All groups share one centre, and each spreads out both ways along 13 directions, with some noise.
(in the rows, 128 means zero)
Some rows, each with its group after it:
[108 214 138 110 114 128 129 180 127 118 106 153  97 137 122 155 127 118
 150 194]
(3)
[146  86  85 119 133 155 120 119 102 138 179 161  95 144 142  85 116 136
 177 149]
(5)
[150 147 160 151 141 133 110 109 109 175  62 120 124 136 191 146 103 191
 109 142]
(4)
[156 135 122 161 110 110  75 114  71  79 106 136 110 139  79 160 100 137
  79 129]
(3)
[110 119 123 129 125 115 152 100 131 112 114 156 118  64 116 168  86 112
 124 103]
(0)
[ 81 185 102  88 120 104 141 173 135 132 151 131 113 123 144  98 177 108
 182 189]
(3)
[156 106  67 142 116  82 170  86 128 129 125 133  79 133 107 145 138 189
  96 135]
(1)
[127 148 156 155 106 145  93  36  89 113  96 105 130 147 111 140 105 137
  66 110]
(3)
[ 93 111 112 112 120 148 104  82 120  79 124 100  53 140 114 181 147 211
 114 114]
(2)
[172 113  70 106 100 103 129  66  55 114 108  62  78 123 149  94 199 174
  80 142]
(1)
[103 115 117 141  86  96 122 108 110 101 167 148  98  96 111 123 154 153
 151  86]
(1)
[129  98 136 133 133 158 125 139 163 125  95 148  94 138 113  95 109 130
 117 152]
(1)
[134 134 122 117 127 119 164 148 164 127  83 116 112 101  39 145  81  79
 118  99]
(3)
[114  77  48 117 150  91 120  99  63 117 160 137 137 123 145 148 119 122
 103  98]
(4)
[141  93 183 134 119 102  80 118  92 180 107  89 147 131 150 123 121 127
 148 115]
(5)
[120 176 134 137  61  90 132  71 135 110 190 124  91 132  84 117 172 169
 181 122]
(1)
[110 130 176 127  93 165 147 172 154 114 119 164 148 114 119 133 112  98
 128 140]
(4)
[148  44 122 101 130 103 134  64  91 109 120 113  94 112 135 161 139 141
  90 150]
(1)
[112  80 110 114 114  59  86 116 124  94 148  98 107 123  79 108 171 143
 139 145]
(1)
[156 151 125 128 149 196 168 125 172 102 100 102 121 131  93 187 103 145
 105  93]
(3)
[ 90  75  67 153 153  63 153 159 162 147 168 151 167 151 114 132 140 103
 121 167]
(3)
[140 167 134  67 108  98 190 133 150  82 126 177  75 115  79 169 124 154
 112 119]
(1)
[108  95  95 156 110 121 115 156 131 117 134 121 144 138 148 124 172 143
 123 192]
(4)
[ 79 121 148  75 120 118  82  96  86 110 135 122 119 131 113 155  97 162
 151 119]
(2)
[113  96  97 109 152 139 102  97  71  74 161 167 116 103 174 139 124 112
 111 129]
(2)
[105 124 180 134 147 122  58 135 147 117 116  97 174 183 159 154 163 174
 112 185]
(0)
[128 118 142 170 111  86 114  84 104 173 105 127 164 147 133 119 107 152
  68  89]
(3)
[151 112 180 142  66 122 142 102 148 133 108 138  96 133  93  45 153 133
 102 114]
(3)
[113  69 130 100 161 149 107 136 146 139 120 131  81 160 153 152 119 178
 158 196]
(0)
[103  74 168  93 150 118  92 175 192 120 122 110 118 147 125 130 151 173
 175 176]
(0)
[ 79  78 104 116 146 152 140  75 178 108 156  77 133 111  93 116 151  60
 138 130]
(4)
[117 222 156  93 164 177  98  82 135 115  84  97 112 151 104 178  76 117
 141 163]
(4)
[ 95 110 162  86 121 153 115 116 158 105 116 126  90 114 141 123 143 171
 161 139]
(0)
[ 72 111 132  69 155  55 170 106 155 153 118 142 125 161 135 226 123 176
 106 194]
(3)
[111 170 140  97 119  75 124 163 111 118 109 172 137 104 158 118 128 186
 105  89]
(5)
[164 171 180 128  76 145 157 103 100 170  68  90 102 119 113 125 121 122
  92  77]
(4)
[130 107 125 130 115 115 142  68 111 143 132 175 151 118 172  64 117 108
  93 140]
(2)
[146 118 100 142 128 147  99 125 130  77 115 199 136 100 165  98 100 194
 117 191]
(2)
[ 99 141 152  95 179 130  99  90 152 133 103 189 127 132 139 145  41 159
 143 167]
(5)
[119 162  76 160 152 124 118  95 126 111 136 116 147 168  97 131 112 125
  90 131]
(3)
[ 94 134 157 124 116 133 145  64 165 101  87  82 116 160  82 175 150 113
  62 180]
(5)
[ 96 158 147 103 152 140  99 102 152 137 113  86 142 141 123 109 124 127
 145 129]
(0)
[100  86 131 100 154 104 130 107 113 124 156 133  67 153 106 160 136 113
 120  90]
(2)
[171 204 120 126 107 187 139 124  93 114 126 158  92 122 113  69 109 103
 122  86]
(0)
[103 132 165  91 129 116 111 149 144 158  85 114 174 111 146  73 109 143
 134 113]
(5)
[150  98 130 119  79 188 132 170 125 113 136 117 141  89 123  85 133  96
 183 148]
(2)
[ 75 116 182  88 134 148  54 114 133  75 136  81 128 120 106 157 142  80
 172 182]
(1)
[182 110  87  59 142  65 182 101 118  99 121 131  97 116  87 135 144 150
  92 134]
(1)
[ 99 139 202  88  99 125 114  83 120 121 121  59 130 116 164 143 205 149
 122 120]
(3)
[127  74 112 145 130 179 155  89 150 124 118 114  90 100 171 130 159 137
 119 143]
(4)
[157 105 188 118 146 144 113 145 203  99 133 115 150 144  95 136 137 155
 140 108]
(3)
[149  91 132 131  88 126 168 103 153  80 125 117  51  96  74 102 177 124
 109 120]
(5)
[105  78 158 118  98  65 105 106 126  84 162 154  98  90  79 153 126 149
 150 101]
(1)
[132 150  94 136 130 137 162 150 163  84 112  77  97 103  92 181 173 112
 118 150]
(5)
[151 118 117 162 134 180  84 164  90 126 127 122 123 149 169 146 132 138
 144 159]
(4)
[135 131  99 112 104 138 100 121  69 159 147  97 139 125 134  60 126  93
 173 108]
(2)
[153 111 112 106 152 105 124 133 157 104 116 105 113 133  84 146 131 173
 123 123]
(3)
[138 107 175 111  85 134 157 101 144  88 111 180 123  83 140 103 136 115
  94 164]
(2)
[ 67 156 116  82 116 135 154 126 145 112 143 123 117 102 158 138 160 160
 144 101]
(0)
[136 175  88 123  95 161 144 176  87 101 127 122  86  79 120  90 148  90
 149  85]
(3)
[ 92 156 146 124 122 146 138 109 132 173 118  84 149 147 152  97 148 123
 124  94]
(0)
[134 140 141 151 124 116 125 134 138  97 116 186 137 106 139 165 103 168
 115 150]
(0)
[139  86 147 179  99 137 154  78 129 126 111 123 141 115 137 148 144 105
  73 146]
(0)
[116 126 161 128 142 194  82  84 131  87 100 123 120 100 144 129  93 125
 133 136]
(2)
[126 107 171 156 101 125 186 104 174 166 109 187 150 121 157  88 117 132
  82 132]
(2)
[ 99 150 149 108 102 177 119  91  91  52 130 109 114  93 157 197 156 113
 106 132]
(0)
[103 175 155 138 125 149 165 136 159 122  90 205 139 113 178 141 102 182
  81 113]
(5)
[156  85 188 102 128 114 135  67 136 148  54  71  94  68 126 120 122 128
 112  79]
(4)
[ 93 140 145 139 129 116 154 155 151 145 128 126 184 133 136 163 130 105
 102  96]
(5)
[129 172 111 176 138 151  99 130 149 125 162 140 127 134 111 145 100 156
 195 136]
(1)
[115 115 167 151 125  69 164 124 169 151  88 129 145 122 139 163 152 149
  68 112]
(2)
[176  69 101 148 126 115 119 170 100 160 150 109  87 131 136 134 146 134
 192 153]
(5)
[107 140 162  94  99 129 139  74 124  84 143  83 102  91  89 176 151  97
 153 112]
(1)
[136 114  76 160  97 136 143 143 133 106 104 135 123 123  94 110 121 115
  95 191]
(4)
[ 97 176 134 161  84  81 130 119 134 161 146  84 142 160 130 146 185 163
 141 152]
(1)
[ 88 140 140 138 128  85 140  43 125 197 123 130 138 156 141  63 112 154
  86  59]
(2)
[ 92 140 126 149 107 129 180 162 168 178 114 142 192 146 158 179 121 161
 116 161]
(2)
[100 103 146 132 148 105 130 108 126 163 120 188 157 132 157 165  69 145
 109 128]
(0)
[124 186 160 153  98 140 125 120 132 130 139 134 119 116 119 161 113 154
 166 105]
(1)
[128 120 111 130 148 149 122 165 137 157 134  94 147 135 131 132 127 109
 171 143]
(5)
[139 140 103 117 165 135 114 122 110  99 137 158  92 153 138 153 108 135
 129 192]
(2)
[ 85 105 118 156 148 144 167  95 161 162 126 126 160 142 155 188 119 105
  96 151]
(5)
[140  76 116 181 142 160 163 142 188 171 120 110 135 150 125 139 125 103
 132 159]
(5)
[126 120 154 153 108 111 140 138 138 167 112  88 158 144 124 106 158 115
 108 103]
(5)
[122  96  68 131 132 122 150 116 123 121  82 110  74 131 122 115 145 150
  66 142]
(1)
[160  92 160 154 111 173 154 174 140 138 123 181 127 127 116 113  78  98
 128 108]
(4)
[147 124  92  92 135 134 100 142 106  68 146  73 104 148  62 112 171  73
 131 145]
(0)
[156 146 108  86 170  97  60 153  89  99 146  83 105 130  74 114 121 117
 173  75]
(4)
[126 125 157 160 118 148 122 146 144 163 100 153 173 110 143  82  85 110
 122 108]
(4)
[115 149 207  62 108 110 119  99 119  76 116 161 112  80 107 116 115 100
 114 103]
(2)
[103 104 144  74 125 122 126 159 162 125 124  81  91 137 111 121 181 143
 164 137]
(0)
[ 78  88 119  95 143 145 112 115 130  79 202 137 121 122 157 125 169 122
 164 125]
(4)
[ 58  90 122  89 162  80 172 142 173 163 130 128 148 116 116 164 112  83
 148 151]
(3)
[112 177 110 119 157 139 106  99 165  81 120 167 127 109 114 135  85 162
 136 165]
(0)
[ 98  75 120 119 128  99 103 123 159 103 143 137 140 105 127  75 149 134
 143 153]
(4)
[ 89 114 148 131 143 112 114  96 137 140 108 145 165 130 152 131 100 138
  90 127]
(5)

New rows. What belongs after each?
[112 128 112 140 119  83 156  84 142 104 122 130 109 114 102 124 153 136
  80 104]
(5)
[117 145 159 131 119 208 119 124 150 101 134  97 140 155 146 128 172 111
 117 151]
(0)
[146 154 172 140 108 152 124 121 137 136  98 136  70 140 133  88 136 179
 118  77]
(2)
[109 116 109 108 166  91  95 188 128 122  99  95 140 138 123 139 141 122
 117 154]
(1)
[116  75 114 131 128 131 156 176 154 168 144 144 171 152 157 107 130 140
 122 152]
(5)
[151  60 159 110 140 100 104 110 131 118 103 119  91  85 149 119 136 163
 143 116]
(4)
[ 92 124 160 111 128 136 128 101 213 156  96  71 119 151 115  88 163 161
 141 152]
(0)
[165 204 173 129 148 172 126 134 147 168  97 131  93 170 129 127  86 165
 152 116]
(4)
[144  97 127 130 157  99 167 156 114 168 158 128  61 176 120 139 164  92
 119  69]
(2)
[106 197 169 101  85 150 165 154 146 139 115 120 124 157 144 105 188 127
 112 151]
(1)
[117 150  99 112 178 173 111 131 146 113 122  97 120 183 111 185 114 107
 136 203]
(0)
[121  77 122 106 135 151 121  77 102 101 151 113  94  73 165  92 150 120
 137  64]
(4)
[150 145  76 120 143 109 158 140 106 141  98 165 105 127 144 105 113 175
  76 101]
(1)
[ 94 101 160 117 145 164 113 163 132 118 110 171 125 140 162 150 105 125
 113 159]
(1)
[126 149 116  88 169 167 132 108 107 129  70  94 137 102 145  88 108  82
  85  81]
(1)
[139 164 149 115 135  88 161 168 149 149 125 167 148 188  79 153 106 115
  96 158]
(0)
[153 165  95 135 122  96 115  94  74 159 146 109  82 153 122 113 143 158
 151 120]
(5)
[125 131  65 115 129  78 190  98  83 154 166 130 118 153 140 125 172  79
  88 161]
(2)
[153 190  94 107  98 148 179 171  66 106 153 188 103 117 125 135 114  94
 110  73]
(0)
[104  82 143 122 131 164 103 138 123  92 140 136 123 122 183 191 148 163
 137 172]
(0)
[124 145 171 147 103 179 149  73 136 138 100 121 124 111 135 131 108  94
 102 117]
(0)
[130 143 108  87 116 117 131  94 112  95 112  71  98  66  98  87 154 102
 128  64]
(4)
[150 142 120 135 132 120 109 115  99 121 146  79  81 156  98 188 142 106
 151 155]
(5)
[ 93 159 155  33 137 106 103 141 142  80 135  92  98 135  67 133 150 113
 157 131]
(0)
[140  92 175 109 159 107 132 144 170 155 139 166 126 144 114 121  99 145
 154 102]
(4)
[106 137  90  93 141 121 129 180 136 106 157 117  96 157  78 169 128 143
 170 140]
(2)
[117  87 135  97 145 141 105 122 103  99  96 147 101 136 153 148 119 140
  91 169]
(1)
[119  87 170 145  92 110 108 114 105 133 107  71 151 147 120 151 172 121
  69 126]
(5)
[130 169 160 119 112  76 154 161 164 151 128 165 161 139 104  93 131 137
 115  93]
(0)
[169 173 131  79 155 142 128 112 118 118 114 141 125 138 132 129 106 147
 130 145]
(1)
[ 89 128 166 107 103 101 133  91 103 152 152  81 132 183 100 161 158 101
 115 104]
(4)
[111 147 165 130  81 121 140 108  93 123  92 125 105 106  98 158 115  85
  92 119]
(3)
[111 178 110 160 170 130 146 133 202 112 109 166 138 134 105 130  96 136
  95 129]
(5)
[142  97 106  92 182 104 127 101 110 122 129 123 151 108 128 145  92 111
 121 113]
(1)
[121 132 180 119 122  96  96 118 111 139 138  91 166 122 138 173 136 123
 156 135]
(1)
[140 145 107 135 142 102 108 138 138 100 132 100 112 141  71 122 146 116
 129 126]
(5)
[118 171 149 104 142 100  92  56 119 115  91 140 153  98 140  68 101 132
 101 111]
(2)
[121 104 155 111 102 109 138  94 114 120 109  66 128 114 128 179 174 138
  90 100]
(3)
[149 155 111  74 167 120 149 134 153 109 149 120 150 125  98 163 114 106
 153 136]
(1)
[173 158 171 147 115 130 181 140 134 166 101 146 119 127 157  97 152  86
  96 131]
(2)
[114 163 128  93 130 128  86 173 101  50 145 128 119 107 134 157 156 157
 146 131]
(0)
[ 95 160 119 111 120 113 122 173  91 131 145  87 191 159 147 184 157 105
 111 116]
(5)
[115  83 116  66 138  72 116 171 158 116 130  89  90 143  83 115 168 159
 162 153]
(0)
[112 103 186 108  99 122 142 103  96 157 134  92  82 131 130 122 156 103
 120  39]
(2)
[115 132 114 126 156 146  87 121 119  82 120  91  87 115 127 155 142 141
 127 107]
(2)
[127 156 132 147 111 194 167 154 156 136 140 158 129 151 116 114 115 108
 132 135]
(4)
[ 84 179 193  64 115 174 120 108 113 135 128 146 167 129 152 112  91 108
 136 105]
(5)
[157 135 149 145 124 100 141 119 117 160 121 133  66 103 138 171 121 148
 166 116]
(5)
[ 95 122  46 162 142  83  63 111  65 122 163  93 145 114 150 106 151 152
 146  93]
(1)
[123 116  88 148 158 113 136 146 191 143 167 142 148 179 131  93 156 163
 139 167]
(3)
[109  51 105 146 142  75 150 109 148 186 124 143 145 110 159  95 121 148
 116 111]
(5)
[142 114 102 102 122 120 139 159  91  85 160 166  94 112 120 144 131 121
 128 118]
(0)
[ 86  74  71 188 140  88 142 119 178 168 140 131 138 156 107 135 126 144
 126 155]
(1)
[ 85 156 115  97 174 146  89 139 120  89 177 121 137 153 130 185 121 110
 163 147]
(4)
[ 90 127 190  37 107 101  82  91 110  92 108 103 137 124  88  98 128 111
 119 123]
(5)
[ 91 146 102 120 154 128 106  88 126 119 144 145 148 157 149 112 119 150
 114 138]
(0)
[125 181  90  90 171 178 100 146 139  66 146 141 100 158  96 134 117 124
 154 175]
(0)
[109 139 120 128 112 123 173 107 163 143 138 130 123 119 101  91 132 110
 122  83]
(1)
[121 130  80 113 162 175 155  98 149 120  99 109 112 130 125 103 115  98
  95 138]
(1)
[131 100 123 149 135 184  95 145 105 101  91 125 121  83 205 146 124 160
 118 140]
(5)
[152 128 174 135 132 171 114 140 157 131 115 119 147 112 110  90 102 117
 144  71]
(3)
[ 81 190 132 105 115 112 146  66 135 167 114 119 136 153 121 101 117 159
 106  87]
(2)
[152 149  73 116 123 106 143 117  80 122 189 115  61 101 107 120 152 102
 195  81]
(5)
[115 124  95 140 121 122 103 188 143 104 154 122 171 119  88  75 134  79
 149 129]
(4)
[113 144  99 124  94 135 141 154 168 149 111  69 145 131  83 123 147 163
 160 157]
(2)
[164 119 187 151 116 152 127 154 131 176 100 162 134 145 140 105  86 120
 126 120]
(0)
[110 140 131  68 125 152 108 136 133  82  69  89 118  67 136 103 136 141
 135 135]
(5)
[ 93  72 195 101  86 104 153 146 134 182 134 101 208 149 129 104 155  89
 104  99]
(5)
[106 181 123 126 107  76 136 138 117 164  78 121 108 115  80 102 111  79
 129 152]
(3)
[154  96 146 112 103  98 162 159 100 172 131  88  54 177 106 183 179 122
 133 157]
(2)
[147 177 102 144 108 137 156 138 121 122  50 120 134  80 127 133 103 129
  89 153]
(4)
[136 195 114  74 143 129 115 116 129  65 120 112  51 136  64 151 122 143
 165 173]
(5)
[107 191  85 123 116 124 142 125 130 117 115 112 114 137 143 127 172 170
 118 162]
(4)
[115 128 110  97 128  83 141 105 136  98 101  93  77  67 111 156 152 144
 129 128]
(5)
[116 137 171  85  94 147 154 156 128 100  79 134  72  99 116 144 140 125
  95 106]
(1)
[ 92 162  84 101  93  90 146 111 153  85 116  71 114 103  64  84 184 108
 118 146]
(4)
[145  88 153 152 122 151 140 142 139 160 126 157 139 123 158  97 113 106
 133 130]
(2)
[ 76  87 119 121 134 160 172 134 188 164 111  93 194 156 138 144 137  97
 101 183]
(5)
[100 151  95 103 164 154  77 129 127  71 133 130 157 101 128 147  94 130
 153 160]
(2)
[ 69 141 168  87 154 168 105 137 171  79  87 164 181 110 142 135  83 131
  91 140]
(5)
[102 158 116  84 108 135 139 171 142  15 167 134 124  99 103 181 188 128
 124 134]
(0)
[148 117 152 112 102 145  65 124  55 179 138 107 154 186 165  77 130 151
 150 151]
(5)
[103 122  78 131 139 101 157 191 189 122 135  85 142 130  83 169 160 141
 138 135]
(2)
[123  84 118 127 159 134 100 153 104 153 152  98 114 151 137 160 127 116
 155 107]
(2)
[102 120 121  53 128 119 177 139 185 108 106 122  90  82 105 137 145 138
 151 156]
(5)
[ 85 113 190  58  71 120 133 135 114  95  91 125 150  84 160 113 167 151
  75  92]
(5)
[136 132  75 114 122 170 151 100 121  69 146 143  62 107 104 128 136 138
 128 128]
(1)
[111 111 106 139 133  62 164  83 138 159  96 131 133 120  96 181  97 124
  89 150]
(0)
